The rows come from 5 hidden closed curves, with some noise, and rows from the same curve form a group. Each curve winds through 4 dimensions. The rows are also pushed far along 2 directions, which tell nothing about the answers.
Known rows, each followed by its group:
-452  -24  -67  -72   87  307 -532 -388  376 -460 -233 -135 -353 -> (1)
 -85  -21  -31  -73   37  164 -191   10    5   50 -156   49 -347 -> (2)
 168    6 -253   -1 -139 -330  270  397  -14  236  208  129  193 -> (1)
-155  -37  105   25   61  133  -44 -348  168 -210   -2 -136   67 -> (3)
-246   71 -339  -63 -119  -13 -398  154  276 -184   44   55  -78 -> (1)
 132  205  338   95   77  115  179  -58 -305  218  284  -69  341 -> (0)
-198  -28  110  133  -80  383 -325 -222 -257 -213 -193  -58  112 -> (1)
 443  101  -14   96   67 -475  476  404 -366  260   36  109  245 -> (0)
 -11 -219  351  -47 -159  225  256 -235 -352  173  125 -100  362 -> (1)
  36  110   17  133  -68  150 -143  -46 -214  -15  -84   45  126 -> (2)
 -45   20 -226   60  158 -128 -222  265  197 -105  -52   54 -296 -> (3)
  33  238 -162   56   90 -110 -173   93   70 -106 -119   70 -107 -> (2)
-330   24  143 -101   35  414 -449 -275  -78 -153 -142  -92 -234 -> (1)
-175 -128  231  -52   -7  323  -57 -467   42 -132 -140 -118  -98 -> (2)
 -39 -148 -340    6 -103 -107   11   81  474  -10  -53   98 -237 -> (2)
-241  -27  107    0  151  366 -311 -265  132  -93 -160  -96 -383 -> (3)
 -35  -50  358   12  207  277   -6 -271 -234    8  -94 -165 -135 -> (3)
  80  -66   63   76  109    9  110  -63   59   76   49 -131 -141 -> (4)
 315 -111  -97   19  -55 -489  494  231  -56   38   31   93  256 -> (0)
 223  -49  -37   40   70 -216  405  215  190  385  273   38  -70 -> (0)
-528 -137  -19 -231  -39  318 -515 -280  325 -354 -131  -67 -309 -> (2)
 220  154  225   32  243  -51  317 -110 -182  180   -7  -46   36 -> (3)
 257  171 -130  127    1  -21  158  218    0  346   -7  185  -28 -> (3)
  52  -48 -238    7   67 -132  135  248  449  213  228   48 -237 -> (0)
 -17  -66   32  137   -5  227 -200   23  -55   50   31  -68 -160 -> (4)
 123  134  160  -21  103 -119  133  -33 -345  -13    3 -102  257 -> (4)
-199  -72  309  -22   44  429 -355 -284 -300 -205 -278  -72 -173 -> (0)
-340 -223  -77 -174  -37  201 -330 -101   77 -174 -272    3 -305 -> (4)
-178  -36 -356   11  -12  -48 -165  106  682 -111  157   42 -231 -> (0)
  -8   41  244  -11   -5   36  173 -327 -253 -104   84 -154  377 -> (1)
 108 -282  119  -51  -75  -48  416  -28 -121  229   28  -44   82 -> (4)
-180 -110 -370 -187  -59 -115 -245  342  339   44  -63  156 -444 -> (2)
 135 -181 -107   -4 -127 -313  413  129    5  101  134    5  277 -> (4)
  45  203 -348   74  148 -278 -129  212  174 -150 -120   32  -90 -> (1)
 336  139  -81    4  131 -478  404  338 -255  229   53    4  139 -> (4)
 -40   97 -403   79  112 -115 -340  292  351  -77  -40   40 -404 -> (4)
-226   85 -385   42   52  -90 -399  -38  543 -418   -8  -71 -198 -> (4)
 190  304 -315   93  145 -366   66  273  241  -23   41   88   10 -> (3)
 375  179  104  154   65 -113  386  181 -321  430   54  110  195 -> (3)
  92  -45   -1 -201  -31 -239  225  320 -233  303  107   90  101 -> (2)
 -85   86   24  203  -70  296 -285 -321   81 -227 -208  -45   -2 -> (2)
 393  226  -30   60  201 -348  380  350  -40  357  255   65   31 -> (0)
 128   44 -214   50  154 -423  224  146  318 -111  121  -31   69 -> (3)
 -10   64 -349   24  119 -110 -114  338  520  179  145  115 -442 -> (0)
-214   28  -24  126   33  276 -403 -228  -77 -303 -297  -88 -118 -> (1)

New rows. What belongs after each?
 -64  -45 -436  133    9 -194 -152  154  668 -190  113  -31 -245 -> (4)
-150  213 -315   26  137    3 -445  188  465  -88   50   63 -380 -> (0)
-416  183   30   68   15  514 -699 -232  217 -298  101  -80  -98 -> (0)
 173  -41   -3  -29    3 -130  243  246 -217  309   48   35   -9 -> (1)
 119   52 -452   38  -36 -452  -11  380  262 -168  -46  159  -17 -> (0)
 -59   37 -542   -8   -7 -382 -164  268  640 -281  -27  118 -189 -> (0)
  32  -11  496  -73   63  284   81 -268 -569  175   -1 -140  130 -> (1)
-435 -195   67    3  -89  578 -497 -289  279 -161   -7  -47 -293 -> (0)
  23 -210 -322  -23  -45 -254   88  229  301  -93 -123  101 -193 -> (0)
-266  -41 -203  -39  -21   18 -352 -114  397 -423 -121   -7 -104 -> (0)
-121  -36 -462 -117   28 -186 -189  178  635 -128 -118   91 -509 -> (2)
-255  134  -60   61   57  351 -550    7  224  -53   69   21 -299 -> (0)
-296  -57  311 -179   61  353 -311 -309 -401 -163 -265 -136  -68 -> (4)
-132  182 -574 -118   23 -354 -350  438  432 -173  -23  177 -287 -> (2)
  76   50  304   73   10  365  135 -240 -238  303  -75    8  -18 -> (3)
 -91  168 -382  -40   79 -247 -321  246  242 -233 -112   61 -194 -> (4)
-132 -105  330  139    8  528 -266 -259 -286   26  -21 -159  -90 -> (4)
-360  -49   20 -137   15  370 -469 -277  189 -231 -212  -69 -434 -> (2)
 226   -4  -79  191   -7 -173  225  107   75   76  246  -68  185 -> (4)
 302  -15  223    8  142 -155  370  104 -388  228  -82   -7   15 -> (0)
 125   38  397  115   55  244  234 -474 -236   16 -110 -167  156 -> (2)
 232  -52   22    9  115 -209  478  187  146  373  251   15  -57 -> (0)
 288   -7 -328  164  -28 -510  417  318   77   86   47   75  258 -> (1)
 104   86 -164  -74   58 -432  244   93   82  -85   36  -32  176 -> (4)
 116  -91  -44  -45  107 -179  227  100  132  128  -18    9 -214 -> (0)
  41 -296  372  -36  -77  107  431 -264 -349  155   77 -129  287 -> (4)
-229 -106 -320 -205  -24 -147 -156   79  488 -161  -20   46 -294 -> (2)
-206   -2 -179 -163  -49 -144 -152   35  294 -216   33   18  -18 -> (2)
 216  -59 -214 -124  -30 -571  492  260   -1   83   76   52  296 -> (4)
  40 -123 -115   51 -129  -86  141  141  116   43  129   61  125 -> (0)
-108  -27  313   53 -105  316 -152 -267 -357 -169  -19  -59  341 -> (0)
 122 -174   42    5   -3  -12  129  159 -131  189  -54   78 -132 -> (0)
 -96  -23  426 -112    4  215  -26 -286 -645  -60 -156 -121  244 -> (4)
 -12 -131 -133  110   76   -3   11   13   72  -64 -234  -11 -206 -> (1)
  40 -186  300  -43   53  130  121 -174 -287   23 -165  -60  -74 -> (0)
 175  107 -146   49   57 -359  167  216   -3  -79   -6   54  148 -> (0)
-321  172  132    9   78  330 -511 -325   94 -370  -32 -138  -20 -> (0)
-374  -20    3  -54 -167  399 -575 -168  -44 -256 -101   13  -29 -> (2)
-120  153 -313  -25   86 -163 -337  173  174 -212 -139   22 -215 -> (4)
 167   79 -145   63   53 -137   29  395   37  262   98  138 -122 -> (0)
 -43 -209 -280  -49  -22 -217  -12  119  357 -160 -127   93 -218 -> (0)
-179 -170 -207   80   34  179 -287  -72  224 -192 -296  -17 -342 -> (1)
 -97  -61  123   13   -1  134   31 -173  205    3  198  -67   56 -> (0)
 340 -132   94  120   39 -141  395  212 -213  421  145  -27  -26 -> (4)
 -86 -180 -520 -183  -25 -412   51  337  461  -78 -126  133 -267 -> (4)
 -90 -258   78   -9  -66  189   -9  -32 -108  130  -79  -45 -160 -> (4)
 -63  170 -121 -104   15 -140 -149   95   48 -152  -21   37   38 -> (2)
-173  -69 -399  -26   28 -137 -179  109  714 -173   86   60 -284 -> (0)
 324   86  193   99   38 -177  345  166 -512  230   67   61  323 -> (0)
 263 -156   90   14  -33 -148  536  -87   13  234   37  -12  137 -> (2)
  37  -12 -256  -70 -107 -296  174  209  235   73  195   44   98 -> (1)
 242 -158  119  161 -100 -147  471  -13 -136  215  243  -99  342 -> (4)
 360 -130  153   68   10 -172  514  253 -339  427   67   74   62 -> (0)
